The first 10 rows are patterns. Each new row is the sum of 3 different patterns, raised or lowered, with some noise. Before adding, each is slid sideways (what falls off one end comes back at the other) and multiplied by a number that may be negative. Names go in the order of the patterns.
In the rows, zero is written as 100.
Known rows, each followed by the names of its patterns:
|  88 | 112 | 112 | 100 | 107 | 101 | 111 |  94 |  91 | 104 | 101 | 103 | 109 | 113 |  87 |  99 | 122 | 104 |  94 |  85 | 109 | 100 |  90 | 111 |  83 | 100 | 101 | 105 | 107 |  88 |  98 | 117 |  92 |  92 |  93 | 108 | 102 | 102 |  99 |
V
| 116 |  86 |  90 |  94 |  99 | 117 | 122 | 114 |  93 | 107 | 104 |  75 |  96 |  91 |  93 |  97 | 104 | 110 |  92 | 103 | 106 | 111 | 103 |  97 | 118 | 116 |  98 |  99 | 109 | 101 |  96 |  90 |  87 |  91 | 100 |  89 |  74 | 106 | 101 |
Q
|  88 |  95 | 108 |  99 | 114 | 113 | 114 |  87 |  91 | 115 |  87 | 117 | 112 | 121 |  98 |  97 | 104 | 109 |  80 |  98 |  87 | 111 | 102 | 100 |  88 | 115 |  87 |  86 | 101 |  80 | 107 | 101 | 102 |  86 | 114 |  99 | 103 |  83 |  87 |
M
| 105 |  98 |  91 |  98 | 119 | 100 |  95 | 109 |  95 |  97 |  88 |  97 |  96 |  87 |  93 | 106 |  91 | 117 | 104 | 112 | 100 |  99 | 108 |  91 |  80 | 104 |  90 | 129 |  85 | 103 | 101 | 104 | 102 | 118 | 120 |  82 | 100 |  97 |  81 |
P
|  96 |  94 |  93 | 106 | 110 | 102 |  92 |  94 | 102 | 106 |  94 | 112 |  90 | 102 |  89 |  98 |  94 | 118 |  95 |  97 | 108 |  99 |  93 | 107 |  93 | 102 |  77 | 113 | 102 |  99 |  83 |  88 |  99 |  97 | 104 | 109 | 102 | 109 |  93 |
T
|  81 |  93 | 115 | 105 | 101 |  94 |  96 | 115 | 131 |  80 | 111 | 111 |  95 |  99 | 102 |  93 |  91 |  97 |  92 | 102 | 101 |  92 | 104 | 106 | 119 | 106 | 102 |  87 |  97 |  87 | 105 | 102 |  82 |  81 | 101 | 100 | 104 | 104 |  90 |
N
|  93 |  94 | 109 | 106 |  96 |  84 | 126 | 101 |  91 | 111 |  93 | 109 | 100 | 100 | 101 | 101 |  98 |  96 | 100 | 100 |  92 |  87 | 109 |  84 | 113 | 106 |  88 | 105 | 103 | 110 | 121 |  89 | 101 | 107 | 105 | 102 |  99 | 108 |  94 |
S
| 106 |  90 |  86 | 101 | 124 | 103 |  87 | 125 | 100 |  82 |  77 |  98 |  98 | 101 | 100 |  80 | 105 | 113 |  79 |  74 | 111 |  95 | 109 |  82 |  99 | 105 |  99 |  94 |  87 | 102 | 114 | 105 | 115 | 110 | 103 | 109 | 110 |  94 |  93 |
J
| 104 |  87 | 102 |  84 | 108 |  94 | 107 |  97 | 111 | 109 | 105 |  92 | 106 | 100 |  91 |  95 |  91 | 101 |  95 |  88 |  94 |  96 |  86 | 106 | 102 | 126 | 112 | 131 | 105 |  86 | 119 | 119 | 125 | 100 | 106 |  93 | 110 | 110 | 113 |
C
| 100 |  99 |  88 | 125 | 103 | 120 |  97 |  84 | 104 |  98 |  94 |  77 | 107 |  93 | 107 |  97 | 102 | 106 |  88 | 105 | 110 | 104 | 101 | 122 | 100 |  90 | 112 | 106 | 103 |  94 | 110 | 105 | 107 | 119 |  97 | 102 | 104 | 105 | 104 |
B

New rows, each followed by the names of its patterns:
| 122 | 102 | 119 | 102 | 112 | 106 | 113 | 121 | 123 |  97 | 116 | 130 |  93 | 124 | 108 | 131 | 116 | 114 | 107 |  81 |  95 | 105 |  92 |  91 | 128 | 115 |  94 | 117 |  97 | 103 |  89 | 100 | 103 | 100 | 110 | 108 | 103 | 138 |  94 |
M P S
|  92 | 110 | 110 | 101 |  88 |  75 | 105 |  82 |  97 |  95 |  75 |  74 | 100 | 101 |  94 | 103 |  85 |  83 |  88 | 120 |  92 |  93 | 106 |  88 | 115 | 119 |  76 | 114 | 108 |  84 | 101 | 105 |  95 |  84 |  98 |  96 |  95 | 114 |  77 |
V N S
| 119 |  94 | 104 | 127 | 106 | 102 |  98 | 103 | 101 | 113 |  96 |  83 |  88 | 105 | 107 |  96 |  93 | 125 |  99 |  96 | 115 | 107 |  91 |  91 | 105 | 106 |  85 |  89 | 104 |  92 |  94 |  92 | 104 |  96 |  94 | 114 | 104 |  87 | 113 |
V Q J
|  83 |  92 | 104 | 112 | 122 |  79 |  97 | 128 | 117 |  94 | 114 | 105 |  98 | 109 | 113 | 114 |  93 |  86 |  89 | 115 | 104 |  80 |  80 | 106 |  95 |  87 | 105 |  95 |  98 | 109 |  95 |  95 | 103 |  86 |  90 | 103 |  91 |  89 |  93 |
N J B
| 130 | 132 | 127 | 102 | 113 | 142 |  99 | 125 | 102 | 127 | 116 | 120 | 123 | 135 | 123 | 109 | 115 | 122 | 111 | 111 | 132 | 109 | 102 | 125 | 131 | 119 | 117 | 123 | 135 | 106 | 122 | 131 |  99 | 125 | 131 | 135 | 120 | 118 | 109 |
S J B
|  96 |  85 |  98 |  98 |  89 |  88 | 103 |  82 | 110 | 101 | 105 |  94 |  91 |  79 |  71 |  83 |  88 |  83 | 123 |  88 | 106 |  96 |  98 |  91 |  96 | 106 |  85 |  90 |  70 |  75 | 104 |  90 |  72 |  93 | 115 |  81 | 100 | 103 |  95 |
V Q P
|  96 | 110 |  95 | 102 |  95 |  93 |  99 | 106 |  98 | 108 | 105 | 128 | 103 | 106 | 101 | 115 | 108 | 119 |  95 |  87 |  85 |  83 | 104 |  70 |  92 | 108 |  96 | 123 |  73 |  97 |  75 |  91 | 100 | 102 |  76 |  72 |  99 |  99 |  97 |
Q P C
| 121 | 101 | 105 |  85 |  96 |  98 | 104 | 104 | 105 | 109 | 101 |  77 |  54 |  51 | 102 | 109 |  95 | 101 |  85 |  91 | 103 | 122 |  92 |  66 |  78 |  74 | 126 | 111 | 117 |  62 | 110 |  76 |  90 |  89 |  55 |  69 | 123 |  79 |  71 |
M N C
| 111 | 116 | 105 | 102 | 123 | 104 |  90 | 109 | 114 | 117 | 110 | 112 |  82 | 120 | 115 | 106 | 107 | 121 | 115 | 102 | 100 | 131 | 104 | 118 | 111 | 133 | 108 | 109 | 130 | 107 |  98 |  88 | 106 | 111 | 105 | 126 |  95 |  96 | 113 |
V T S
| 105 | 110 |  98 | 120 | 125 |  77 |  79 | 114 | 101 | 114 |  83 | 102 | 112 |  88 | 103 |  91 | 106 | 124 | 116 | 122 | 126 | 130 | 111 | 106 | 118 | 106 | 133 |  95 | 113 |  92 | 131 | 115 | 115 | 139 |  98 |  92 |  71 | 103 |  99 |
T J C
| 118 | 104 | 115 | 149 | 100 |  93 | 120 | 138 | 101 | 103 |  92 |  96 |  87 |  97 | 103 |  97 | 103 | 121 |  91 | 110 |  91 |  93 |  94 |  88 | 109 | 108 | 116 |  88 | 116 | 118 |  93 |  66 |  99 | 116 |  79 | 101 | 126 | 139 | 118 |
Q J C
| 114 | 119 | 127 |  86 | 100 |  91 | 110 |  99 | 121 | 107 |  87 | 100 |  91 | 102 |  94 | 106 | 100 | 109 | 106 | 117 | 112 | 106 | 100 | 103 | 108 |  75 |  85 |  80 | 116 | 106 |  78 | 114 |  96 | 100 |  83 | 111 | 109 | 111 | 102 |
Q M B
|  99 |  75 |  89 | 103 | 122 |  89 |  92 |  99 | 131 |  72 |  66 | 122 |  91 |  99 | 124 | 106 | 100 | 105 | 103 | 110 |  80 |  91 | 100 |  79 |  85 |  89 | 110 | 114 | 105 |  84 |  86 | 115 | 133 |  99 | 107 |  87 | 114 | 103 | 111 |
V M N
| 110 | 135 | 109 | 105 | 110 | 104 |  89 | 114 | 106 | 108 | 108 |  95 | 114 |  88 |  81 |  92 |  91 |  93 | 101 | 118 | 127 | 132 | 117 | 100 | 133 | 149 | 105 |  99 |  93 | 123 | 125 | 139 | 109 |  76 |  79 |  97 | 113 | 103 |  86 |
Q M N
| 126 |  91 | 112 |  97 |  78 |  97 | 117 | 108 | 111 |  98 | 107 | 127 | 143 |  82 | 121 | 125 | 109 |  93 | 119 |  87 |  88 | 108 |  89 | 103 |  90 |  80 | 121 | 126 | 125 | 124 | 108 |  87 | 105 | 108 | 131 | 114 |  82 |  78 | 116 |
N S C
|  92 |  62 |  93 |  80 |  84 |  64 |  87 |  58 |  84 |  90 |  57 |  62 | 102 |  95 |  60 |  91 |  76 |  69 |  88 |  87 |  82 |  95 |  76 |  85 | 102 | 100 |  63 |  65 |  66 |  97 | 119 |  87 | 112 |  83 | 105 |  77 | 101 |  55 |  85 |
N C B
|  79 |  99 |  77 |  89 | 106 |  99 | 106 |  79 |  90 |  90 |  99 |  84 |  88 |  90 |  85 | 104 |  98 |  80 |  74 |  88 |  92 |  80 |  74 | 103 | 106 |  96 |  98 |  81 |  90 |  98 |  94 |  84 |  72 |  95 | 103 |  95 |  92 |  79 |  81 |
V Q M
| 106 |  95 |  41 | 111 |  99 |  68 |  90 |  80 | 115 |  84 |  94 |  96 |  88 | 102 |  95 | 105 | 110 |  82 |  86 | 101 |  67 | 103 |  90 |  70 |  96 | 107 |  79 |  88 | 105 |  95 | 104 |  69 |  92 |  84 |  88 | 108 |  86 |  96 |  94 |
V Q S
| 107 | 106 |  77 |  90 |  88 | 121 |  92 | 108 |  93 | 105 |  53 |  88 | 100 |  75 |  95 | 111 |  94 | 101 | 107 | 101 | 102 |  93 | 106 | 103 | 104 | 103 |  97 | 107 |  71 |  59 |  99 |  67 |  83 |  97 |  64 |  97 |  83 |  95 |  87 |
Q S C
|  61 |  55 |  75 |  89 |  88 |  99 |  74 |  81 |  91 |  81 |  81 |  94 |  89 |  95 |  81 |  81 | 102 |  74 |  80 |  78 |  99 | 101 |  89 | 107 | 110 |  94 |  93 |  98 |  97 |  89 |  98 |  92 |  70 |  95 |  98 |  86 |  63 | 107 | 105 |
V J C
| 112 | 114 |  97 |  93 | 129 | 124 | 109 | 110 | 116 |  99 | 123 | 107 | 104 | 111 |  98 | 110 | 107 |  94 |  98 | 107 | 125 |  85 | 111 | 108 | 105 | 115 |  97 | 101 | 109 |  98 | 106 | 101 | 112 | 114 | 103 | 112 | 110 |  82 |  92 |
V S B
| 122 | 108 | 116 | 106 |  91 | 106 | 128 | 102 | 117 | 135 | 119 | 131 |  85 | 124 | 113 |  99 | 102 | 139 | 137 | 128 | 125 | 117 | 109 | 122 | 103 |  96 | 123 | 128 | 117 | 120 |  86 | 136 | 105 | 102 |  96 | 115 | 129 |  99 | 100 |
M T J
| 103 | 107 | 112 |  82 |  70 | 105 |  92 | 120 | 103 | 104 | 107 |  89 | 103 |  98 |  90 |  94 |  84 |  80 |  91 |  89 |  75 |  99 |  72 |  78 | 100 |  84 | 111 |  75 |  88 |  81 | 130 | 116 | 106 |  76 |  82 |  77 |  71 |  90 |  92 |
Q M T
|  83 |  88 | 100 | 107 |  73 |  87 | 107 |  90 |  85 |  71 |  93 |  84 |  84 |  61 |  50 |  46 |  68 |  99 |  62 | 105 |  99 |  96 |  75 |  79 | 101 |  86 |  82 | 106 |  84 |  81 |  68 |  83 |  92 |  77 |  43 |  95 |  83 |  76 |  92 |
Q M C
| 119 |  91 |  96 |  83 | 116 |  95 | 104 |  98 | 108 |  72 |  94 |  92 |  90 | 110 | 106 |  95 | 100 | 131 | 103 |  90 |  95 |  96 |  87 |  75 | 101 |  95 |  91 |  76 | 100 |  86 | 110 |  92 |  87 |  98 | 113 | 104 | 108 | 105 | 101 |
Q M B
|  92 |  87 |  67 |  99 |  94 |  76 |  79 |  87 |  75 |  62 |  88 |  78 | 103 |  69 |  77 |  88 |  99 |  76 |  95 | 101 |  59 |  86 |  69 |  76 |  86 |  72 |  68 |  84 |  96 |  85 |  82 |  87 |  79 |  71 |  95 |  75 |  77 |  81 |  74 |
P N S
| 115 | 113 |  93 | 129 | 105 |  96 |  99 | 108 | 114 | 130 |  99 | 101 | 130 |  97 | 103 | 104 |  98 | 101 |  89 | 125 | 106 | 118 | 106 |  92 | 118 |  81 | 121 | 106 | 106 | 112 | 106 |  92 |  93 | 114 | 113 | 129 | 133 |  97 | 105 |
P T N
| 121 | 112 | 132 | 138 | 127 | 122 | 123 | 121 | 120 | 135 | 111 | 116 | 106 | 104 |  97 | 110 | 137 | 113 | 113 |  98 | 119 | 105 | 113 | 122 | 126 |  92 | 114 | 138 | 131 | 120 | 119 | 129 | 109 | 124 | 121 | 115 | 113 | 111 | 121 |
V T C
| 118 |  67 |  97 |  93 |  73 |  74 | 100 |  84 | 113 |  98 |  94 | 110 |  83 |  83 |  80 |  99 | 121 |  94 |  97 | 105 |  85 |  95 | 101 | 105 |  80 | 100 |  68 |  90 |  90 | 106 |  93 |  72 | 115 |  99 |  72 |  86 |  79 |  90 |  97 |
T J B
| 130 | 144 | 106 | 110 | 112 | 116 | 111 |  97 | 117 | 121 | 112 | 103 | 114 |  94 | 117 | 115 | 115 | 118 | 113 | 120 | 124 | 110 | 114 | 100 | 112 | 108 | 119 | 116 | 120 | 116 | 128 | 134 |  87 | 101 | 100 | 124 | 121 | 114 | 106 |
M J B
| 127 | 105 | 112 |  81 | 111 |  89 |  99 | 102 | 116 | 105 | 115 | 106 | 121 |  91 | 104 |  91 |  88 |  80 | 107 | 112 |  80 |  86 | 111 | 100 |  78 | 109 | 107 |  89 | 108 | 155 | 130 |  95 | 116 | 115 | 137 | 147 |  87 |  98 | 137 |
N J C
| 115 | 122 |  99 | 119 | 103 |  99 |  89 | 110 |  94 |  94 |  74 | 110 | 114 | 116 | 102 |  97 |  89 | 102 | 109 |  99 |  73 | 118 |  82 | 124 |  83 |  99 | 111 | 105 | 108 | 114 | 113 |  91 | 122 |  94 |  92 | 104 | 106 |  87 |  94 |
P T B
| 112 |  84 | 102 |  88 |  82 | 109 |  90 | 103 | 114 |  95 | 102 | 109 | 112 | 126 |  96 |  97 |  90 | 118 | 126 | 105 |  76 |  88 | 107 | 133 |  97 |  95 |  74 | 134 |  86 |  91 | 120 |  95 | 102 | 115 | 112 |  94 | 106 | 116 | 103 |
V P N
| 103 | 104 | 102 | 109 | 100 | 101 | 110 | 106 | 112 | 104 | 127 |  94 | 111 |  91 | 100 | 104 | 110 | 114 | 104 | 101 | 106 | 102 | 104 | 110 | 107 |  83 | 116 | 108 | 110 |  88 |  99 |  99 |  91 | 108 | 117 | 108 | 108 |  91 | 115 |
T S B
| 117 | 109 |  93 | 113 | 132 | 106 | 104 |  95 | 104 |  96 | 109 | 115 | 120 | 100 | 103 |  93 | 105 |  99 |  80 |  67 | 115 |  82 | 110 | 104 | 102 | 108 | 119 | 111 |  98 | 115 | 100 |  86 | 108 | 102 | 114 |  87 |  95 |  99 | 121 |
P N J
| 109 |  82 |  85 |  85 | 114 | 104 | 111 |  93 | 121 |  89 | 105 |  94 |  87 |  97 | 110 | 109 |  88 | 106 |  82 |  78 |  74 |  93 |  84 |  92 | 122 |  95 | 115 | 118 | 115 |  81 |  78 | 120 |  78 | 111 |  99 | 118 |  99 |  82 |  79 |
Q M T
